The rows come from 5 hidden closed curves, with some noise, and rows from the same curve form a group. Each curve winds through 8 dimensions. The rows are also pushed far along 5 directions, which tell nothing about the answers.
In the rows, 128 means zero.
Some rows, each with its group after it:
[166 165 149 150 131 126 112 106 171 120 168  96  83 175  79  89 137 135
 120 139 145] | (3)
[111 145 182 172 176 120 100 124 118 101 165 125  39 125 107  82 169 168
 142 102 170] | (3)
[ 99 105 165 165 212  91 121 194  93  78 123 144  79  93 150  82 162 183
 111 121 122] | (4)
[130 131 148 152 107 129 146  78 102 142 152 106 144 140 123 147 138 118
 159 102 137] | (4)
[116 162 172 128 132 142  82 145 143  96 121  87 108 149 120 107 143 125
 108 133 130] | (0)
[132 176 168 102  41 156  36 115 177 110  84 119 120 149 115 180 104 146
 113 127 129] | (0)
[117 141 167 151  54 144  81 105 136 163 144 103 120 153 101 157 128 193
 129 124 173] | (3)
[115  66  74 121 169 123 195 154 106 154 131 138 173 111 146 113 130  88
 130 147 135] | (2)
[120 143 151 137 163 112 124 109 109 135 154 117  99 116 130  99 172 111
 164 105 142] | (0)
[172 129  64 121 109 130 166 101 166 156 166 122 150 145 121 134 124 135
 130 151 126] | (3)
[150 161 141 106  46 128 118  81 154 131 131  81 197 156 144 196 119 105
 144 138  98] | (4)
[102 131 149 112 212  84 128 157  96  88 105 117 107  99 164 101 191  94
 130 145 109] | (4)
[111 121 172 130 147 138  84 156 137 123 123 141  72 143  96  86 147 111
 112 165 143] | (3)
[143 146 148 129  32 151  51 115 172 150 116 118 130 168  99 163  93 166
 118 151 145] | (1)
[129 108  75 144 149 118 153 130 122 175 129 144 127 117 132 120 114 147
 136 151 121] | (3)
[180 152 119 123  41 117 130  60 163 166 151 110 177 180 102 184  81 131
 147 119 116] | (0)
[142 137  97 113 126 110 122 137 140 124 122 127 141 110 157 141 135 139
 132 141 115] | (1)
[118 120 181 210 154 122 140 117 106 117 169 115  95 155  79  86 138 172
 148  89 156] | (0)
[136 132 148 160 161 150 127 114 117 118 149 109  96 128 113  78 189  75
 158 131 131] | (2)
[151  90  85 151 146 158 171 141 151 145 194 193  85 134 104  86  96 177
 106 146 143] | (3)
[134 142 110 164 130 121 168 102 119 122 160  81 176 124 110 110 187  88
 180 106 125] | (2)
[160  96 130 181 170 148 141 130 168 112 192 184  44 150  83  67 113 180
 127 119 154] | (0)
[162 110  90 182 144 141 190 132 138 132 173 185 104 128  71  86 108 155
 130 100 130] | (1)
[132  89  74  84 129 123 106 151 125 133  71 133 170 113 170 141 114  75
 128 179 102] | (4)
[114 104  81 149 119 114 174 120  88 170 166 115 185  83 195 165 114 195
 154  79 150] | (0)
[176 172  92  96  44 161 143  82 181 177 142 114 158 162  95 172  92 125
 115 117 129] | (3)
[104 116 146 184 153  98 165 127  78 130 166 125 129  99 162 134 136 200
 149  96 131] | (4)
[135  87  51  92 142 133 134 145 168 158 104 170 128 126 134 124  91 110
 117 174 142] | (1)
[115  97  92 106 182 147 158 177 111 136 106 163  98  98 140 100 155 128
  88 173 114] | (2)
[118 101 124 164 163  87 193 137  77 127 165 121 147 113 134 114 159 179
 129 111 134] | (0)
[117 106 120 171 141 140 173 148  92 157 174 148 108 108 134 117 108 227
 105  86 161] | (2)
[115 105 130 110 157 145 150 160 127 133 128 205  67 112 115 121  98 175
  84 109 153] | (4)
[148 136 133 116 163 146  79 164 159  90 107 168  71 121 120  75 129  93
 122 152  99] | (4)
[117 168 238 152 150 139  91 132 118  49 134 119  82 140 104  95 178 102
 134  98  98] | (4)
[117 153 183 124  94 146  83 107 126 128 131 107 142 132 148 149 145 108
 163 113 105] | (1)
[125 102  76 106 205 108 170 143  91 132 140 126 152  77 202  98 143  59
 165 122 120] | (2)
[186 119  33 152 118 135 189  90 157 168 187 149 143 121 134 125  94 143
 157 116 132] | (4)
[126 139 163 154 111 120  92 123 128 105 118 125 105 129 123 141 113 154
 135 107 139] | (3)
[153 157 121 140 128 106 145  93 129 112 152 104 146 128 138 137 131 116
 164  87 116] | (2)
[117 107  97 128 170 150 129 166 152 133 118 153  98 122 122  88  95 130
 107 136 147] | (0)
[ 98  72 106 102 139 123 155 170 122 155  78 201 141 113 135 151  75 134
 101 142 125] | (1)
[111  83  83 117 121 119 161 127 114 160 133  96 204 125 172 156 129 122
 138 150 138] | (1)
[168 158 106  87  70 149 127  82 163 152 146 115 149 142 143 174  92 116
 127 108 140] | (2)
[149 163 142 110 116 127  85 100 148  87 114 103 131 133 136 128 174  46
 164 154  87] | (3)
[130 127  61  68 129 101 169 138 125 137 106 103 206 100 182 165 145  93
 123 150 105] | (2)
[172  93  13 126 108 111 186 116 168 179 140 179 161 116 120 147  83 152
 140 129 145] | (0)
[154 108  69 128 102 138 162 136 157 162 129 118 175 144 131 149  52 168
 102 107 146] | (4)
[167 153 149 133 125 172 152 115 178  86 173 152  92 172  68 102 114 137
  89 111 118] | (0)
[ 93 105 120 152 122  95 124 159  81 172 120 101 164 105 181 156  88 207
 121 114 156] | (2)
[116  94 117 141 141 134 155 114 125 156 139 122 164 129 144 130 115  98
 160 122 130] | (1)
[148  85  84 129 194 116 190 142 118  91 152 159 132 100 143  86 182  75
 145 157  96] | (4)
[133  96  97 137 132 148 175 131 107 129 150 161 151 110 139 127 119 129
 126 128 105] | (3)
[120 120 131 169 163 113 125 141 123 139 157 175  49 101 124 103 127 200
 140 114 159] | (4)
[140 124 111 110 115 156 130 141 134 117 100 161 138 122 124 131 103  80
 120 139  89] | (3)
[114 125 107 133 170  77 187 135  98 137 132 105 165  90 159 141 169 140
 148  89 138] | (1)
[101 119 103 134 133 107 136 132  80 120  91 100 176 107 158 147 115 124
 132 127 116] | (1)
[139 143 167 153 153 120 107 114 139 103 138 142  91 129 118 104 157 113
 162 117 110] | (1)
[ 99 104 137 167 172 126 133 173  89 134 123 153  98 107 126  89 127 170
 115 134 125] | (2)
[105 118 138 170 187 131 177 140 107 119 153 126 105 128 104  82 134 140
 127  91 149] | (0)
[106 131 171 122 126 105 110 136 119 129  99 133 113 145 112 143 107 161
 100 126 134] | (0)
[139  79  86 133  99 132 180 123 136 177 153 134 174 146 121 153  80 159
 113 122 161] | (2)
[107 149 117 127 119 102 136 111  79 141 105  91 173  89 190 175 135 145
 150 104 106] | (3)
[114  87  93 104 154 126 137 141 134 149 113 175 115 119 143 125 106 119
 122 179 124] | (3)
[ 95 103 171 176 139 129 113 152  89 142 152 159  99  96 159 125 126 223
 138  98 139] | (1)
[121 119 166 129 141 131 119 129 138 103 126 160  82 144  80 107 152 122
 117 137 144] | (1)
[136 128  87 112 143 143 158 106 131 106 102 139 147 123 109 120 130  35
 149 130 110] | (1)
[105 149 181 155 130 127 126 106 118 158 170  92 101 140 127 130 133 196
 132  82 177] | (1)
[106 124 110 161 104 107 138 142 123 136  96 109 156 121 108 154 112 183
 118 102 158] | (0)
[118 155 162 162 131 136 153  99 124 126 159  71 143 158  93 116 139 120
 137  81 150] | (0)
[141 187 187 144 114 140  97 112 144 115 140 119  70 162  78 112 125 160
  99 114 117] | (2)
[125  86 103 136 108 121 136 132 112 151 100 141 157 124 144 162  61 177
 108 110 143] | (4)
[117 115 109 124  99 137 132 110  84 148 111  75 203 115 164 159 130 101
 148  97 142] | (4)
[163 128  98 116 103 148 124 116 183 129 106 159 119 154  82 129 124  95
 121 163 108] | (2)
[129 162 184  84 151 162  81 138 151 103  90 155  50 151  87  93 149  59
  95 166  98] | (2)
[108 124 163 178 127 121 115 123 111 104 165  86 124 126 137 124 140 162
 152 100 175] | (3)

New rows, each followed by its group:
[139  92  84 103 129 126 147 136 131 172 134 137 156 128 165 141  62 119
 121 133 141] | (2)
[147 143  81  88  82 131 109 126 152 139  90 129 183 122 158 169  95  92
 135 148  89] | (1)
[ 99 126 146 174 152 103 156 136  93 142 155 128 118 116 113 108 116 179
 142  73 160] | (2)
[ 95 103 143 110 131 148  89 157 122 132 114 164 106 105 170 140  92 164
 113 126 136] | (0)
[154 125 153 168 166 131 119 123 155 105 156 189  48 137  92  78 127 142
 148 123 115] | (1)
[114 115 123 156 142 136 146 153  89 125 121 152 129  95 148 124 110 145
 131  97 118] | (3)
[148 136 160 133  61 152 124  90 135 161 167 112 129 181  93 152 100 169
 105 131 152] | (4)
[115 120 115 108 101 150 107 151 164 133  99 173  99 119 119 160  80 195
  88 114 165] | (0)
[165 146 127 165 112 121 151 110 155 150 180  92 138 171 103 116 114 154
 133 116 127] | (1)
[105 126 155  78 109 125  68 173 146  92  61 116 142 140 137 146 140 105
  85 187 110] | (0)
[165 140 162 135  93 164 118 106 168 151 159 129  93 192  70 114  79 133
  98 134 141] | (2)
[122  95  96 102  94 146 124 133 101 159  98 134 163 113 158 163  94 149
 107 121 149] | (4)
[121 138 182 108 106 138  88 133 126 107 132 115 144 130 145 136 178  99
 140 155  94] | (1)
[140 175 165 127 163 113 161  92 103 109 180  58 132 131 148 114 183 102
 142  89 130] | (2)
[136 156 161  90 130 125 115 107 149  83 109  71 176 162 132 133 162  24
 134 161  83] | (0)
[127 133 189  97  60 136  80 112 146 171 128 155 104 173 107 174  65 189
  91 134 146] | (0)
[ 53 101 158 132 182 119 122 178  74 130  90 130 116  92 152 116 140 142
 116 112 155] | (0)
[185 138  86 128 152 139 149 119 173  83 153 161 108 136 111  92 130  93
 135 142  83] | (0)
[ 85 111 143 107 216 107 137 193  88  96  98 165  71  76 148  91 166 119
  99 127 142] | (3)
[151 150 149 134 101 118  85 111 149 133 144  90 133 161 123 122 139 122
 142 154 120] | (0)
[ 96 158 151  95 125 135  83 124 127 116  96  43 175 126 171 138 164  52
 153 132 130] | (0)
[ 98 124 132 165 117  98 114 132 114 137 116  91 164 104 161 157 140 150
 172 104 147] | (4)
[184 155 134 122  89 120 127  79 169 123 149 152 116 172  72 132 122 102
 142 138 101] | (0)
[157 156 126 121  91 158 127  75 147 119 162  99 162 150 128 133 153  68
 163 145  93] | (3)
[ 90 159 186 112 162 107  80 135 105  90  99  87 100 105 145 116 210  75
 149 126 145] | (3)
[ 73 101 118 123 130 133 100 182  96 164  99 154 117  90 175 147  56 199
  99 118 167] | (3)
[145 161 178 140  88 143  59 112 162 113 128 128  68 181  78 124  91 179
  95 141 139] | (1)
[114 100 169 145 172 107 108 145 100 116 130 182  68 121 110  88 150 131
 138 145 121] | (0)
[120 115 106 131  84 144 160 110 140 181 144 126 147 148 100 160  80 180
 104 101 183] | (1)
[ 95 150 180 123 106 136  92 114 102 113 105 123 130 116 138 152 135 123
 143  92 124] | (0)
[120 112 116  99 147 111 113 135 119 110 115 129 146  98 167 129 185  82
 158 156 117] | (0)
[141 158 154  59  64 151  47 118 168 115  80 155 108 145 128 168 123  97
 104 193  81] | (3)
[112 147 188 138 137 101 128  97  83 138 165  83 135 135 144 131 160 134
 155  98 138] | (0)
[111 109 137  95 108 105  98 165 143 160  79 181  95 143  97 149  75 180
  70 158 144] | (0)
[169 134 112 148 133 136 145 118 150 100 150 150 103 127 102 105 155 114
 139 120 118] | (3)
[114 118 105 171 104 127 127 102 117 155 136 113 154 116 150 153  88 153
 171  90 159] | (3)
[139 137 120 135  71 117 141 127 127 161 117  93 171 141 118 174 108 179
 104 106 148] | (3)
[162  93  80 121 179 145 190 116 161 104 158 168 133 137 122  93 117  69
 141 137 100] | (0)
[148  79 115 145 148 147 128 162 136 134 153 196  75 136 104  82 106 168
  95 173 128] | (4)
[141 154 148 126 129 104 111 111 144 141 149  90 116 154 115 120 147 139
 132 134 146] | (0)
[117 129  90 181 154  90 187 127 101 115 129  86 172 105 118 118 162 136
 155  86 138] | (0)
[125 138 138  95 136 108  88 138 151 121  95 123 122 132 141 126 146  66
 142 185 103] | (4)
[139 119  61  90 164 125 167 149 125 136  90 178 135  94 154 127 104  85
 117 142  85] | (3)
[156  94  99  77 105 140 136 118 158 132 120 142 172 146 137 144 112  36
 138 169 112] | (2)
[145 125 118 100 161 158 124 142 165  98 125 147 121 146 129  92 112  60
 115 162  91] | (0)
[103 135 142 129 137 130 137 148 108 124 141  97 137 115 148 126 119 137
 118  98 155] | (3)
[ 95 160 201  98 126 119  38 136 109  82  78  87 108 136 144 126 172  94
 119 170 110] | (1)
[145 167 111  80 106 150 104 110 162 143 121 121 121 129 126 133 141  80
 129 149 113] | (3)
[116 121 157  75 112 128  60 135 152 120  79 139 123 137 123 137 152  54
 140 177 119] | (0)
[135 106  75  99  90 133 140 103 163 180 122 138 163 151 136 171  68 127
 126 166 134] | (3)
[139 110  44 142 121 118 164 140 141 190 105 158 135 103 127 147  72 173
 127 100 153] | (3)
[110 114 129 111 140 143 118 169 102 114  86 174 123  93 148 123 117  98
 116 139  93] | (3)
[125 141 140  91  96 126  80 141 149 141 104  89 164 145 145 142 145  83
 129 174 109] | (1)
[165 136 130 162 107 153 127 121 154 125 168 164 105 146 100 105  98 146
 138 123  98] | (1)
[104  88 111 158 178 105 177 168  69 137 147 170 119  87 144 100 142 177
 123 119 124] | (0)
[ 96 104 123 137 208 118 113 178  95  80 133 140  93  74 174  74 174 106
 147 143 134] | (3)
[135 175 146 113 124 133 137 101 152 133 124 112 101 145  93 137 136 125
 113 104 138] | (2)
[ 96  89 117 130 173  85 125 157  82 137 102 169 114  74 157 123 161 138
 152 137 132] | (0)
[132 145 104 111  87 126 126 130 139 142 126  85 181 141 148 161 105 152
 107 131 128] | (0)
[169 138  47 140 145 139 178 111 166 157 156 149 131 118 120 104  94 106
 155 101 124] | (1)
[133  85  78 132 157 145 154 182 149 128 124 201  95 105 118  97  68 139
  94 119 157] | (3)
[135 131 117 136 125 122 126 114 127 157 120 122 114 123 146 150  95 168
 126 105 155] | (2)
[123 114 155 142 123 120  99 133 116 125 148 104 137 144 139 114 143 136
 135 153 123] | (0)
[ 90 122 161 119 111 139 121 136  98 133 116 123 131 132 113 137 139 139
 107 127 151] | (1)
[130 133 121  70  96 143 115 130 144 100  96 136 164 119 162 173 104  79
 114 139 104] | (3)
[177 160 113 127 136 137 134  91 157 100 159 126 112 142 114 101 167  72
 153 157  79] | (3)
[110 101 129 131 179 129 137 175 101  72 102 191 101  92 133 100 142 136
 107 138  92] | (0)
[107  70 100 108 114 138 128 163 134 131 103 169 154 115 146 154  88 127
 111 159 145] | (3)
[111  71 132  83 109 141 117 170 134 151  97 185 126 135 125 149  91 137
  77 176 143] | (2)
[153 121 103 124 181  99 159 132 144 123 172 121 119 130 121  81 155  94
 148 134 143] | (2)
[152 159 112 137  65 150 120  94 156 155 127 110 126 141 106 169 123 179
 120 114 146] | (2)
[107 111 108  89 121 107 115 137 101 154 116  68 195 106 196 156 165  91
 148 147 148] | (2)
